The first 6 rows are patterns. Each new row is the sum of 2 different patterns, raised or lowered, with some noise. Before adding, each is slid sideways (what falls off one end comes back at the other), maybe read backwards, and multiplied by a number that may be negative. Names go in the order of the patterns.
In the rows, zero is written as 128.
Known rows, each followed by the names of its patterns:
[120 137  78 133  81 130 102 129 130 157 151 125 102 113 128 122  99 132
 168 136 174 117 128 122 146 151 119 128 106 133 145 105 163 118]  L
[174 127 126 120 135 140 145 143 122 114 119 137 123 121 145  94 178 129
 142 122 121 129 130 164 130 129 155 125 134 128 135 114 138 133]  U
[123  84 132 142 163 141 135 131 162 143 156 133 152 135 138 178 135 131
 173 130 137 148 109 131 128 148 161 130 130  94 164 133 130 127]  C
[113 111 143 135 113  89 129 134 136 127 148 143  83 138 128 121 128 124
 121 125 131 100 133  97 136 158 162 141 157 145 115 135 126 123]  N
[144  87 130 128 132 126 140 144 138 117 142 133 123 125 102 123 118 142
 134 178 105 131 132 159 139 113  96 117 160 154 118 112 108 116]  P
[ 94 114 109 129 154 133 120 178 136 109 130 103 144 116 134 138 108 120
 133 138 120 123 106 137 178 151 130 132 128 127 131 132 120 130]  A

New rows, each followed by the names of its patterns:
[157 130 197 152 155 158 201 162 142 138 187 161 163 164 157 190 142 139
 137 122  86 176 189 153 160 147 171 192 173 135 147 167 160 220]  N P
[179 128 156 105 131 114 149 179 140 128 145 162 154 125 116 106 139 159
 151 184 145 187 139 132 153 105 133 121 138 169 146 140 121  86]  L U
[ 82  99  87  99  96 102  75  99  67 115  98 111  92  92  89  89  99  64
  83  66 110 140 161  75  98 100 121 108  86  58  83  91 109  66]  P A
[167 140 163 139 163 181 142 163 179 135 138 146 124 136 173 130 177 129
 130 108 160 130 130 141 138 101 145 138 168 149 172 140 171 135]  U C
[124 100  89 148 134 100 102 134 135 167  92 125 110 124 127 141 120 122
 106  77 122 136 116 127 119 116 129 137 143 109 140 126 156 126]  P A
[181 117 125 114 102 110 114 124 115 102 109 128 118 127 126 131 134 120
  78 132 104  96 105 105 139 136  77  78 115 130 155 115 116  99]  P A
[144 130 141 108 133 101  94 105  91  93 108 126  77 133 129 127 125 112
 114 129 129 103 149 117  96 137 113 132 111 118 136 108  89 128]  N A
[ 80 126 126 117 101 101 151  95 124  82 118  76 105 142 110  99 121 114
  95 120  81 117  86 110  61 130 108 110  80 118 169 146 103  75]  P A
[123  51  83  80  79  75  61 120  63  90  94  83  69  88  91 125 117  92
 123  82  42  93  83  66  51  87  89  90 108  89 102  78  56  99]  C N
[133 122 181 126 119 157 130 134 146 120 175 118 154 174 150 146  79 123
 148 163 141 119  66 137 140 181  88 129 118 167 150 175 140 153]  C P
[149 130 128 154 119 134 116 127 114 137 121 101 124 118 131 144 129  78
 110 145 152 148 134 114 171 134 137 123 142 118 119 150 138 114]  C P
[ 89 121 120 143 143 171 123 130 138 147 145 122 106 122 121 118 164 128
 172 122 143 155 152 143  99 118 142 181 143 101  75 119 108 138]  N P
[114 121 119 167 139 159 158 145 150 136 125 148 142 160 160 126 127 149
 138 168 141 165 139 131 133 156 136 144 131 136 139 122 119 102]  C N
[132 132 136 159 143 127 183 141 158 140 120 116 151  97 166 147 129 152
 130 155 141 138 144 129 126 131 135 132 172  95 131 111 144 127]  U A
[117 103 127 110  97 123 126 109 134 106  79 122 149 159 121 129 145  81
  90 116 110 105  98 123 119 127 110 144 150 157 191 159 108  88]  N A
[118 126 133 179 130 166 114 142 128 169 107 120 119 151 132 131 126 171
 121 101 152  96 131 116 122 126 107 176  86 157 113 113 145  94]  L U
[ 89  71 125 132 129  90  74 103 122 126  59  55  78 104  98 119 125  72
  92  84 129 105  83  88  78 112 102  95 160  82 110 154 115 104]  C P
[ 81 113 113 132 104  98  82 106  98 137  68 101 117 113 104 120 101 117
 100 122  85 105  81  90 112  92  90  97 147 100 122 125 109 109]  U P
[100 105 107  75  93  32  86 101 129  88 108  82  91 115 117 108  99 108
 101 111 127  42  99  77 102 106 128 111  62  92 107  85 104  98]  U N
[127 152 157 121 135 128 155 147 113 124  76 142 130 156 127 148  93 143
 154 164 145 143 137 153 177 146 124 153 131 141 170 169 142 165]  C N
[ 55  93 101 115  88  76  74  92 105  96  53  88  54 106  95  79  90  92
  74  83  86  79  61  80  96  81  73  88 123 105 108 109 106  97]  C P
[ 46  97 122 131 109 129 105  92 120 116  93 103  85 100 101 115  90 104
  84 128 143 140 122 141 126  68 124  97  92  82  83 139 137  86]  N P
[132 149 107 152 117 149 152 120 136 136  85 133 144  97 140 137 111 132
 117 159 116 146 122 130 106 129 137 198 146 142 162 133 105 168]  U C
[153 135 152 103 112 116  93 130 138  83 140 106 119 100  93 107 106 134
  86 115  82 102 129 115 145 128 137 102  95  86 114 101 152 105]  L U
[109 108  52 108  63  93 121 111 102 129 122  72  67  73  97  94 128  99
 144 101 148 112 121 120  68 107  81 100  88  96 121  81  98  97]  L A
[101 116 165 128 169 168 145 114  97  97 101 131 119 126 101 129 131 116
  87  78  83 132  85 130 102  92 157 125 143 108  82 142  98 169]  L C
[133 176 106 195 152 164 163 149 160 140 178 113 167 173 145 126 139 166
 159 169 132 176 159 159 155 167 146 194 163 145 132 144 145 131]  U P
[ 92 132  98 154 116  98 124  26 157  65 132 100 111 123 157 142 102  79
  97 110 122  96 124 110 117 148 119 110 116 130 143  86 118  99]  L U
[ 78  83  44 101  89 112 114  86 111 119 112 120 153 111  81  64 108 100
  89  77  76 137 136  83  87  65 111 110 115 154  73 147 133 112]  P A
[120 132 106 159 164 151 160 133 127 115 123 138 121 173  70 133 102 121
 151 121 107 159 146 127 142 114 130 116 129 179 111 134 117 142]  U A
[103 163 151 143 127 114  84 131 130 163 123 121 145 150 151 165 140 123
 109  85 147 119  94 107 104 155 146 117  97  77 142 163 104 136]  C P
[109 150 113 119 125 130 119 128 122 150 145 124 127 136 124 104 100 160
 151 125 107 112 128 130 144  85 130 104 108 118 124 108 124 138]  N P
[118 142 122 139 145 137 151  88 110 130 173 152 127 116 182 119 101 178
  96 147 129 136 141 122 129 136 169 119 156  99 109 144 139 104]  N A
[152 142  92  51 124 117 124  96  78  98 107 122  62 112  63 127 126 129
 119 117 102  64 106 105 108  86  99 100 106 109 138 105 142 133]  N P
[106 110 133 163 146 150 108 123 123 152  93 136 127 126 122 141 137 131
 121 127 111 163 117 130 124 119 130 130 187 118 139 167 139 144]  U P
[151 165 155 149 149 155 178 175 152 237 148 155 159 134 182 146 158 170
 155 161 173 176 149 151 138 199 212 189 152 170 164 161 159 183]  U A
[114 114  88 136 125 126 123  56  95 111 115 105 131  59 117 158 156 128
 111 108  92 127 120 101 147  81  98 130 119 135 128 103 181 127]  C A
[113 136 124  91  95 108 151  99  87  86 107  81  91 142 125  92 118 115
 114 120  89  79 142 118 142  88  55  70  89  98  57 111  88 111]  N P
[160 153 190 156 169 116 159 135 144 199 146 158 155 129 158 144 163  96
 150 121 190 170 153 138 165 180 166 149 119 132 137 177 139 174]  L U
[ 79 115 137 150 119 113 109 153 100 118  82  87  85 138 109 144 129 107
 130 139 127 122 120 109 155  68 116 108  91  99 107 175 157 100]  N P
[ 77  81 143  88 107 116 104 114  81 101 138 140  97  69 116  99  80  85
 142  58 100 115 119 112 108 103 114 137 111 129 107  72  74 117]  C N
[122 136 120 116  97  95 116 144 129 165 113 129 148 155 128 110 110 125
 168 135 135  97  89 134 136  72 123 130 147 157 146 139 128 124]  P A
[ 71  94 119 127 123  90  78  82 120  70  90 141  94 118 128 113  94 107
 112 125 106 113 102 102 121 114  75  81  56  88  96  95  97 118]  C A
[129 132 104 100 103 103 114 119  98  92 115 103 110 121 150 113 114 100
 121 120  96 108  99 127  99 122  83  79  88 123 138  93 109 100]  N P
[131 114 102 172 139 126 102 115 122 131 111 112 102 134 104 143 125  93
 114  93  92 126 110 113 168 139 155 114 102 121 128 169  95 125]  C A
[135 153 169 160 144 124 150 115 150  99 147 165 160 147 211 158 138 149
 116 169 134 145 149 134 139 155 155 167 136 135 167 208 177 138]  P A
[117  87 127 154 172 117 146 158 167 141 182 155 169 117 130 133 141  97
 116 160 130 122 146 137 102 144 146 105 167 132 156 154 115 116]  C N
[ 56  96  89  81  71 115  89  71  68 117  93 126  74 108 138 109 134  99
 103  82 156 105  71 102  73  98 113 120 147  84  76 121  68 113]  L N
[ 83 150 105 104 115 144 142 138 118 113 121 128 104 142 109 117 100  47
 114 104 122 110 112 116 143 151 109 100 115 105 130  99 132 136]  L A
[103 111 126 125 133 117 112 107 120 120 146 103 113 150 113 114 149 117
 103  98 139 128 113  90 125 113 118 107 114 129  78  97 111  75]  C N
[ 93  67  67 115  60  89 126 102 107  91  89 121 106 103 106 114  96  91
 105  67  76  79 143  94 116 101 104 100  92 108  88 115  86 128]  N P
[104  46 105  68 130  96 140  93  50  99  77  83  88 106 104 131  90 102
  90 129  80 109 105 110  84  24  61 127 127 114  80  64 104 111]  P A
[143 101 149 180 139 112 121 149 144 166 174 142 162 100 172 163 142 197
 133 204 125 149 133 117  90 117 173 164 182 144 150 182 144 106]  L N
[136 122 132 123 131 119 140 143 129 185 126 166  98 157 141 149 114 111
 126 140 153 151 150 149 141 113 117 141 107 137 131 134 128 146]  L U
[137 111 167 131  97 158 116 168 124 139 107 131 105  98 136 123 137 109
 133 184 110  93 132  88 115 112  97 109 103 132 122 139 123 111]  L A
[121 113 102 107 108  78  79 129  97  86  94  94 100 123 101  88  78 105
 132 110 111  73 164 126 126 114 119  89  84 100  90 118  95 109]  N P
[148 125 165 141 136 162  90 138  97 154 115 133 100 154 149 128 116 138
 108 123 104 156 180 136 173 108 148 129 148 179 128 137 147 146]  L C
[150 154  97 152 147 113 190 101 147 113 120 150 140 178  82 142 144 122
 153 181 143 131 127 128 134 103 115 136 127 137 112 132 123 101]  U C
[123  99 126 158 153 167 142 121  88 104 132  81 105 113 120 141 105 176
 126  99 122  89 163  80 120  84 129 101 137 185 111  99 114 122]  L N
[122 125 156 134 106 107 134 157 118 124 104 129 108  99 106 108  95 115
 165 118 144 111 116 135 121 150 100 127 105 147 109 101 110 107]  U N
[128 121 101 134 136 163  87 137 135 127 130 143 121 106 113 121 166 104
 106 123 132 134  96  96 112 114 144 117  81 111 108 123 110 127]  C P
[149 181 100 166 128 137 162 135 135 125 141 159 148 156 113 134 115 170
 161 148 132 156 156 146 128 146 143 142 182 140 170 133 165 141]  L U
